The rows of a group lie close to one hidden flat surface of 12 dimensions, which passes through zero. Surfaces can cross.
Known rows, each followed by its group:
[ -2 -12  -2 -13   0 -12   9  -8   0   2 -23  10  12   3  -8  -5]
J_976
[  4   9 -20   3   4  15  -4   6 -12  -2  12  -2   6  -7   4 -12]
J_474
[-15  13  -1   2  -3   9  13  -4   3  13   2  11   2 -10  13  -9]
J_328
[ 16  13   1   0   9   0  -6 -31   7  20 -11   0   1  -5  -1  15]
J_600
[  1   5  -8 -22  12   6   2  -4  34   0 -16  -5  20 -14   1 -20]
J_819
[  6   1 -13 -16  17   7 -24 -17  14  14 -21 -10  -5 -11  13  -9]
J_600
[-16  14  -5   0 -14  -7   7   1  -2 -11  -2   1  14  14  12  -5]
J_204
[ -9  10  23   6  -1  -6 -10  -4 -12  -1  11  -3 -14   1  -2   0]
J_204
[  2  -9  12  -5   2  14   1   7  18  -2 -13  10 -18 -27   7  11]
J_976
[  7   1 -15  -8  10   3   4   4   8 -11  -2   2  11   7  -3  -3]
J_328
[ -5  -8  10   1 -10  14  -5  -5  -7  17  -3  -6   0  11   9  17]
J_204
[-18 -15  -7   6  24   1 -16   1  -8   6  -4   2   1  -5  16 -23]
J_474
[  3  18  -8 -10 -12  -7  -1  -6  -9  -3  31   3   6  -3  -8  20]
J_819
[  1  -2  22 -13  -8 -16   6  -3  -7   3  -6  22  14   6  -7  -4]
J_841
[ 13  13  -8  -2   0 -16   1  -3 -13  10   9   7  16  17  -9 -10]
J_819
[ 11   3  -2 -15 -12   6  -6  -7   6  -2  -9  -6   6  13   6  11]
J_854
[  2  -1 -16 -21   9   5  -1  -4   6  -5  10  -2  23 -11 -12 -10]
J_976
[  4   3   6 -14  -7  -3 -12  25  14 -18  -7   1  -1  -1   1  24]
J_328
[  7   2 -23  14  -2  -9  -1  -8 -14  17 -22   4  -3  12   9   3]
J_976
[-13   4 -23  10   9  -9   5   5  -2  -4  -9  -9   6  15  -5  -2]
J_600
[ -5   8  22  -7   6   7   4   4   7 -10  19   2  17  18  -4  -8]
J_328
[  6   9  -4 -14 -15 -13   9 -14  11 -10  18  -9 -12   5 -15  -1]
J_474
[-11  -2  11  -7  15   6   8   5  -8 -14   1  12  -7 -12 -13 -12]
J_854
[  9  11 -19  -8  -3   2  -4   3  -2 -11  -1  -7  -6  16   0  -4]
J_841
[-2 10 -7  5  4  3 15  6 -7  9  8 17  2 26  5 -2]
J_841
[  4   0 -25 -13  -5 -12   6   3  18   7  -5   0   3   8   5 -13]
J_819
[ -1   6   6   0  -3  -4   4  -8  -3  17  -2  12 -15   1   3  10]
J_854
[  1  14  21 -21   2 -14  -1  -4  -4 -21  13   8   6   3 -19 -11]
J_474
[ -6  18   7  -7  -7  15  -4  -9 -26  -2   6   1   0  21  -4  22]
J_328
[-12   2 -13 -21   3  -9  -5  -4 -13  -4  15   0 -33   9 -14   3]
J_328
[  9  -9  -7   8   9   1  10  20  17  11 -13  10   9   4  -1   9]
J_328
[ -3  -7 -12   5   1   2   3   8  18  22 -10   6 -11 -11  12  22]
J_600
[  6 -18  -1  13 -22  16   7   3  -4  19  17  -6   5  -4  20 -14]
J_819
[ -4   9 -19   3  13   6  12   3  14   4  -7  15   7 -14   8  -2]
J_328
[ -3   3   1   8   3  13   1  -5  -5   4 -10  -7  18   9   1  13]
J_841
[  2 -12   1 -26 -11  -2  17 -12  19   7  -8 -13  -8   3 -25  -2]
J_204
[ -8  17   1  -5 -18  10  17  21   7  -5   1   5  18  -9   0   2]
J_854
[ -4   9 -16   8   1   4   7  12   2  10 -10   1  -6  12   2  16]
J_600
[  8 -15   0  21  26  10   0  -5   8  13 -14 -11  -3  -7  -7  -5]
J_854
[ 20  -7  -7  -3   4 -11 -11  20  14   1 -18  12  20   2  15 -11]
J_976
[ 13  -8 -10   9 -10 -14   6 -23  -5  -7  13 -10   3   9  -2  -4]
J_328
[  1   6  -4 -10  -8   0  -4  22   6   0  21 -13  -8  15  -7  -4]
J_204
[  7   0   7  -6   1 -15   1  13   3  19   5  24  13   2   0  14]
J_976
[  6   9  -6  -7   4   6  -3  -6 -16  19 -10   9  -5  15   7 -23]
J_600
[-16   2 -28   1  -2 -15 -10   6 -22  -2  17   1   7  -2  10 -16]
J_854
[ 12 -15  15 -12   7 -12   7 -19  16  15  -1  12   4   4  -3 -21]
J_819
[  1   9 -11 -19 -12 -14  -6  -4  -9 -19   9 -10 -25   5 -12  -7]
J_841
[ -3   3  -3   8   8   3  14  -6  -9  12  11   7 -17  -5 -10  -9]
J_474
[  5  -3  -4  16  16  -8   2   0   7 -12  23  10  -7 -16   3  -2]
J_204
[ -2   4   8  17  18   9 -19  -4 -21  -4 -12  -8  -2   7   1   7]
J_600
[ 13 -18  14   0   3  -7  -4  -4 -13 -20  10   8   0   9  -3  -9]
J_819
[ -1  -1  -5  -7 -16 -17  -4  18   9 -22  11  -6 -24   3   2   1]
J_474
[ -3  -8  -7   9   4   2 -21   1  -4   1 -14 -16  15   1  21 -17]
J_474
[ -7  16  -8 -17 -12   5   3  -7  -4  -7  16  -3 -13   2  -5  11]
J_976
[ 11   9  -9 -19   5  -4  -5  -9   5  -1   8  -4   6 -12 -18 -10]
J_841
[-14  -9  13   6  -5 -12  16  -9  -6   5  -6   0 -10   7  -8 -21]
J_976
[  7  -8 -10 -15   5  12   2   8  18 -12  12  21 -16 -10  21  -9]
J_841
[ -6 -14 -23   6  20   9  -2  -4  -1   9  15 -12   0   0   1 -18]
J_854
[  2  -5  20  19   2   8   9  12   1  -9   4   0 -20   6   1 -16]
J_474
[-12  14   8  -4  -6  24   1   8   2 -12   6  -8  -4  10  13  -8]
J_204
[ -2   4   4   2  11  -5  -6  10   1  17  -6   3 -17   4  -5   1]
J_841
[-18  -4  14  -2  -9   8   6  16  -5   6  20   7  -9 -26   1  -4]
J_854
[ -7   9 -13  -8  -5  21   3   8  -9  13   2  10  -6 -18   7   9]
J_841
[  6  -4 -10  14 -14 -22  -2  -7  12 -19   6 -17  -1   2  10 -19]
J_328
[-11 -12  10 -22  -9 -15   4  14   5 -11  11  20   9 -15  -3  17]
J_600
[  2   0  -6  -5 -25  -3   7   3  -3  16   5  -6 -11  -4   1  -8]
J_841
[  1  -2  -1  14  10   9  11 -28 -11 -13  11  -6   2  21  -8   9]
J_854
[-12 -12 -17  15   2  -4   6   1  -5 -17  12  -3 -12  19  11  -1]
J_819
[ 17  -9  12  10  -4   0  -9   2  -3   4   0  -2 -14  15   2  20]
J_819
[  0   0  -2  17   3   9   1 -12 -14  -2   5 -12   4  16  -5  13]
J_854
[-16 -14   0  -5   9 -14  18 -11   7  -2   4  -3  -1  -2 -24  -9]
J_976
[ -2  -8  11 -20  -8  15 -14  11  -8  -3 -13  -4 -16   6   2   8]
J_854
[ 17   4   4  12   9  -2 -11  -6   2   2   5  11 -13 -23   6  12]
J_976
[ 10   0  16   2  -4  11   4   2   2 -28   0  -1 -12   5   0  -8]
J_474
[-20 -11   4  10  19  -1  11  -7  -3 -10  -7 -13  12  11 -25  13]
J_976
[ 13 -17  -5   1  21  18  -3  -7 -18  -7  -1  14  -3   7   0  -4]
J_819
[ 10   9   4   4   3 -26   9  -3   1 -19  16   1  12 -10 -26  -3]
J_600
[-10  13  -3   2  -5 -22  13  -8   1 -14  18  -3  13  12 -13  -8]
J_204
[  9   0  15 -19 -24   6 -15  16  11 -17   1 -15   5  13   7  13]
J_204
[-11  18   5  10   7  13  12   1  -2   9  -2  11  13  11   8  -1]
J_328
[ -2  -6   3  16   4  17  -3   0 -11   7 -28   0  -5   4  11  14]
J_819
[ -1   3  10   0 -14   9 -14  18 -10  -4  15 -22 -11   3  -4   0]
J_328
[  2   5 -10 -16 -13   7  -4   7   8  -1  12  -6  15  -4   8  -4]
J_474
[ 14   3  -6  25   4  -3   7   4  -4   1 -31 -21   9   0 -24  -2]
J_204
[  9  14  -9  -7   0  -6  -6  17   8  -5  11   5 -17 -27  -3 -16]
J_976
[ -2   0  -8  -6  -5  -5  19  16  11  -7  21   9 -26   0  -9   1]
J_474
[-10 -14   7  24   2  -3   2 -12 -12   9  -1  -7 -15  -4   0   7]
J_841
[ 12  -3  18  -1  -3 -10  -7  -9 -11   4  -6   9  -9 -12 -12  16]
J_819
[ 14  -5  12   3   7  11  -5   1   4   0   5  -3  -7 -19  -6  -1]
J_204
[ -3  18  -1 -16   4 -13   1   1   2 -12   5  13  -5  17  -5   1]
J_854
[ -9   2   1   5  -9 -16   3   8 -10   0  -2  -8  12  26 -10   3]
J_976
[-36 -19  16  -1  -6  11   7   6  -3 -17  -5  -2  -5  -9   8   7]
J_841
[ -6  -6   4 -10 -18  24  13  -6  -3  -4   0   3  -4   6  12   7]
J_854
[ -1 -19  -7   5   8 -16   6 -18   6  11 -10   7 -10   2  -5  13]
J_204
[  4   2 -10 -17  -5  -2  19 -10  -3  13   5   9  16  -7 -21   1]
J_204
[ -5  -6  -5 -14   7  10   3 -13 -13  18 -16  15   8 -13   1  -5]
J_600
[ 21 -13   3  -1   0  -1  -8 -21 -14  -7  13 -11   7  -4 -17   7]
J_328
[ -8   1  -7 -18  11  11   8  16  -9  12 -13  26  -2 -12  -3 -15]
J_474
[  0  12  -4  -8 -19   8   1  17   3  10  -8   1  -9  -5   4  13]
J_600
[-10  -5  -5   5  13 -10   7  -1   9  -6  10  -9   9  -2 -11 -18]
J_841
[  2   5  12  18   6  16  -9  -5 -22  11  -7  -3  -8   8   6   1]
J_600
[  3 -11   3   4   5  -5   3  15  -4 -12   1  19 -16 -20  -4   9]
J_474
[ 10   4   7  18  13  33  14   1  -6 -13   3   1  -6  12  -4   0]
J_600
[-18  -6 -15  -3   5  12  11  13  -3   1  -6   3 -15   5   7 -19]
J_819

New rows. What belongs after each?
[ 12   0  21  -3 -10  18  -9   8 -13  -1  19   0  -2   1   0   9]
J_819
[ 10  12  33  -1  -1   8  -7 -11  -3  13  -9   3  21   7  -3   8]
J_819
[  7 -21  -1  -1 -16   8  23  -3  10  -5 -16  -2 -15   1   1 -17]
J_854
[  6   0  -1  -9  -5 -14 -12 -16 -19   7 -11   7 -11   8  -1   5]
J_854
[  2   8  11 -11 -14  -5 -11  -3  -2  -8  18 -10 -15 -11  -9  13]
J_841
[-13   0 -14  11   9   6  12 -12  -9   3 -25  -1 -29   2  -4   5]
J_976
[ -7 -13   5 -13  12  -1  10 -29  17  15 -18  -2   3  11  -3 -18]
J_474
[-14  18  10 -14 -14  11  -7  21 -17   4 -14   5   0  17   8   4]
J_474
[  2  15 -12   2 -17 -12   1 -14  -5 -18  13  -7   1   0   3  -1]
J_328
[ 11  13 -34  17  11   4   2  13  -6  -2  -2   7   9  -8   4  -6]
J_841
[ -9   7  -5   8 -17 -17   4  11   5   7   1  -9 -13  12   5   7]
J_819
[ 12   0   5   3  -1  -9  14  -4  -7   6   8  16   4 -19 -15 -11]
J_600
[-10  -3  -1  15   1  12  -2  -8 -13   8   9 -25 -12  -8  -2 -23]
J_600
[  5   0  -2   0  16 -11   0 -12  23   6   1  -2 -12 -13 -11   5]
J_819
[ 11   2  12   3 -16 -23   6 -23   0  13  14   5   8  12   2  -7]
J_600
[-13  -6  18  -1 -14 -12   8  11   9   6   7  -4  12  -5  -5  -5]
J_841
[-14   8  -5  -4  -5  12  -1 -16  12  13  25 -30 -17 -11  -3  -2]
J_600
[ -9 -14   0  -2   0  -1  -5   4  -8 -15  -3  -7   9  -3   0 -19]
J_600
[ 4 -5  6 -1 -7  7  2  0 10 10 -9 -5  7 22  8  3]
J_841
[-22  -2  -7   6  24  10  -2   7  -5 -18  -9   4  11 -24  -3   4]
J_841
[ 27   0  -4 -14 -11  -4  -9 -13  -4  11 -23   3   1  -9  -2  -5]
J_841
[ -8   6  -2 -20  -2   4   0   5  -1  10 -13  19  -7 -17   0  13]
J_328
[  7  10   4 -11  13   0 -14   9  -3   0 -12  20   2 -25  -2   8]
J_841
[ -1  -1   1  23   3  -4   6 -14  -4  26   2   0   1   5   2   6]
J_819
[-10 -14  -6  -8  14   5  -1  -4   8   0   4  -1 -29 -14   1 -12]
J_841
[  4  -8 -19  -3  13 -17   5   0  -2   2 -17   7 -15  10  -2 -30]
J_841
[-24  -8  -8   6  19  23   6   4 -22   5  -1   4  -5 -12  -6  -4]
J_600
[ -3 -10   1 -15  16  18 -13   7  13 -14   9 -10   6   0   4  -2]
J_854
[  1  -3 -22  10  17 -11  -1  -9   3  -5  -8   1  -4  -5   0 -13]
J_328
[  2 -12   3   4   4   9 -18   8   4  18 -11   4 -16  -7  23   4]
J_600
[  6 -11   8  10 -22 -20  -4   8   2  14 -11 -19 -11  -4  -7   1]
J_204
[  0  -2 -21   1   0   2  10 -11   2  27  11  12 -21  -6   9   3]
J_976
[  8  -8  -3  22 -16 -12  -6   9 -13  -9  13  -9   0   8   7   3]
J_819
[ -5  -5  11 -11  -6  -8   5   0  -3 -22  -1  11  23   3  -5  16]
J_600
[ -1   1   3 -19  -9   3  -9  -4   3  -9   3 -10   3   5   4 -14]
J_600
[-12   5  -3  13   2  11   6  13  -7   8  12  -9 -12   9  -5   4]
J_854
[ -7   7   7  22 -14 -12   3   8 -24   8  -9   6  -2  -9  -3   9]
J_854
[ -2   6  18  13   2  -4  10   9  -1  -2  14  -6 -17   3 -24   4]
J_854
[  4  -9  -3  -6 -11 -19   6 -26 -20   5  18  19  -5   2  -5  21]
J_819
[ -3  -6 -18   3  32  -5   0  -7  -1  -1  -1  17  -7   6   0   1]
J_204
[-11   6  -2   8 -23   1   5   9 -19   6  -6  -6   3  -3   0   9]
J_841
[-16   6   8  21 -19   0   9   6   2  10  17  -9 -21  -8  12 -14]
J_204
[  4   5 -21   1   2  16  -1  15   1 -12  -8   2  -1   9   8  25]
J_474
[ 11 -16 -13  -2 -19  15  -2   3 -12   8   9 -16 -20  16  -2  21]
J_328
[ -7  -7   3   9  -2 -21   1  -9   9 -15 -12   7  -6  -7  14   0]
J_204
[ 18  14   0  -3  -2  -6 -13  -4  -5   2  17   7   1 -29  -3   0]
J_976
[  2   1  -4 -11   8  15 -11   6   5 -15 -10  -2  13  -5  14 -32]
J_204
[  8  -9   2  -7  -7   6  14 -30  -9   4  14  -8 -13  16 -17   1]
J_854
[  9   2   3   0   3  -7 -21 -13   0  -1   2  -5  19  -2   5  14]
J_854
[  9   1 -14  28   7  -1  -6   8 -23  -7   9  -8  12  -9  -3  -8]
J_819
[-11  -1   0  -4  11  -9  -2   2  -1  13   6  18 -24  -2   7  -7]
J_854
[  9   0 -17  10 -16   0 -11  -5 -11   0 -25  -8  -4 -18  10  14]
J_328
[-10   6  -4 -22 -19  14  -5  15   6   2  33  -5   2  -3  14  -7]
J_474
[  2  -5  -4   9 -21  -5  15 -19   1 -17  -1   8  13   6  20   2]
J_854
[  9  21  21   3  11  15   8   4  -3  -2   6   6  28  13 -14 -13]
J_474
[  3 -15   3  -3   0  14   0  21   6  -4   7  13   1 -23  14  -2]
J_474
[  6 -12 -16  -7   2 -10   0  28  24   2 -13   3   2 -21  -4   3]
J_976
[ -6  16 -18  -1  -2 -21   1  -1  -6  15  10  -3   4   3 -15   5]
J_474
[ -6  12   6 -14  -7  -9  -3   4  -2 -11 -10  -6  -5  20 -11   9]
J_204
[  2 -18   1  10   4  11  16   5   9 -12  11   2  -1   2   4 -14]
J_600
[  7  -1   6 -10  -7   6 -18  14  14 -11 -11  -7   7 -22   7  11]
J_841
[ -5   8  13  -7  -7   0 -19   4   3   0   9  -7 -10  -1   7  22]
J_600
[-11  -2   0 -11  -1   4   6 -16  -1 -27   1 -21  -4  -4 -13 -19]
J_976
[ -2 -10 -17  -2   1   7  -3   7  -8  12 -14  -4  -1  -5   1 -12]
J_854
[-18  -5   0  16  -2  15   5  -2   5 -14  14 -26   7   6   3  12]
J_841
[  9  -6  -7  17  -8  18  -4  24  10  -1   6 -17   2  10  17   5]
J_204
[ 11   6   4 -11 -13   3  -9  14  11  -1   5  12  -3  15  24   0]
J_976
[  2  18  -9 -19   2  12  -8  17  -6 -24   8  -1   8  18  -2   3]
J_819
[  0  -8  -6  -1   4  -1  12   7  17 -26  -8   3  17   9   0  17]
J_600
[-10  15 -17   7   1 -14  -4  11 -18   5   8   7  13  10   8 -16]
J_204
[ -5   9  12 -12   1  -4   4   5 -14  18   4  20  12 -10 -18   9]
J_976
[ -9  10  -9 -12 -22  13  11  15  -8  -8   1   7   6   9  11   3]
J_841
[ -3   3  -3 -15   0  -4  -2   4 -11  -8   2   7   6  15   0 -22]
J_600
[  4  10  -2  15   2 -13   6   8   8   4 -21  -8  11  26  -9  12]
J_474
[  2   0  22  -9   2 -17   2  -5   8 -17  -8  14 -16 -14 -10   4]
J_976
[  2 -16   3  -9   2   4   3   1   5   2  -7  -2  24  -5  -1 -28]
J_976
[ 15   3 -11   3   6  -3  -8 -21 -11   4  -4   4  11 -16   0  -4]
J_976
[  1   1 -14   2   8   1   6  21  12  -3  10   1 -16   1   0 -19]
J_600
[  1   3  26  -7  18   5  -7  11  14  -6   5  -2 -11  -2 -16   7]
J_854
[  0   0  -1   7  -5   3  14 -10  -4  17  10   4  14 -24  -7  -2]
J_854
[ 17 -21   7   3  -1   5   2  -4  22 -23  -6  -9  -5  -7  11 -20]
J_474
[ 12  -5  -7   9 -11  -7  -8  -1  -8  -8  -1   5 -16 -32   7   1]
J_841
[  7  -1   3  12   7 -21 -10  -6 -14 -10 -14  -2   3  11 -10   8]
J_328
[  3  -8  -1  16   2  -8  -3  -3   8  -2  11 -14   0 -17 -11  24]
J_976
[ -3  -9  16  15   3  -2   3 -22  -5 -14  -2 -11  -4  13   4 -16]
J_976
[  8 -11  -2  14   3   3 -16  19   6   6   8 -10 -12  -4  16 -13]
J_204
[  1 -23  17 -12  17   1 -25 -12  12  -8  -3  -7 -14  11  14  -5]
J_204
[  0   5  -5   1  -9   3   0   2   5 -12  25  -9   4  24  10  10]
J_819
[  7  -4  -8  -6   0  21  -5  16   9   2  -3 -10   2  -1  11 -18]
J_204
[ 15  -8   3   6 -21  -9   1  -9   4   4  -6 -11   1 -17   2  -8]
J_474
[ -6  -1 -13  -9  10  20 -13  18  -3  23  -4  -9 -10   3   1   1]
J_854
[ -1 -15  -7   4 -10   6  13   5   8   4 -14   1   6 -16   4   5]
J_600
[ 21  -8   2  14  -1  21   8  10   7  -6  -3  -1   7 -15   7 -13]
J_474
[ -4 -14   4  11   6   9  11 -15   9   4 -11  -8 -13  13  -2  19]
J_204
[ 12 -16  22   1  12   0 -15  -5  12 -12   4  11   2 -10  12  13]
J_600
[ -8  -9  10 -15  -5  12 -19  16  -1 -21   1 -12  -3 -18   5  -8]
J_600
[  9   1  13   0 -12  -6  10 -16  14   6  16   4   4  -6  -4  18]
J_600
[ -8  -5 -13  12  -2   2  10   2 -20   8  12   3  -1 -11   0 -16]
J_819
[-16   1 -11 -13  -8  -5   6  -1  -9 -14   6   8   3  -7  -1  -3]
J_819
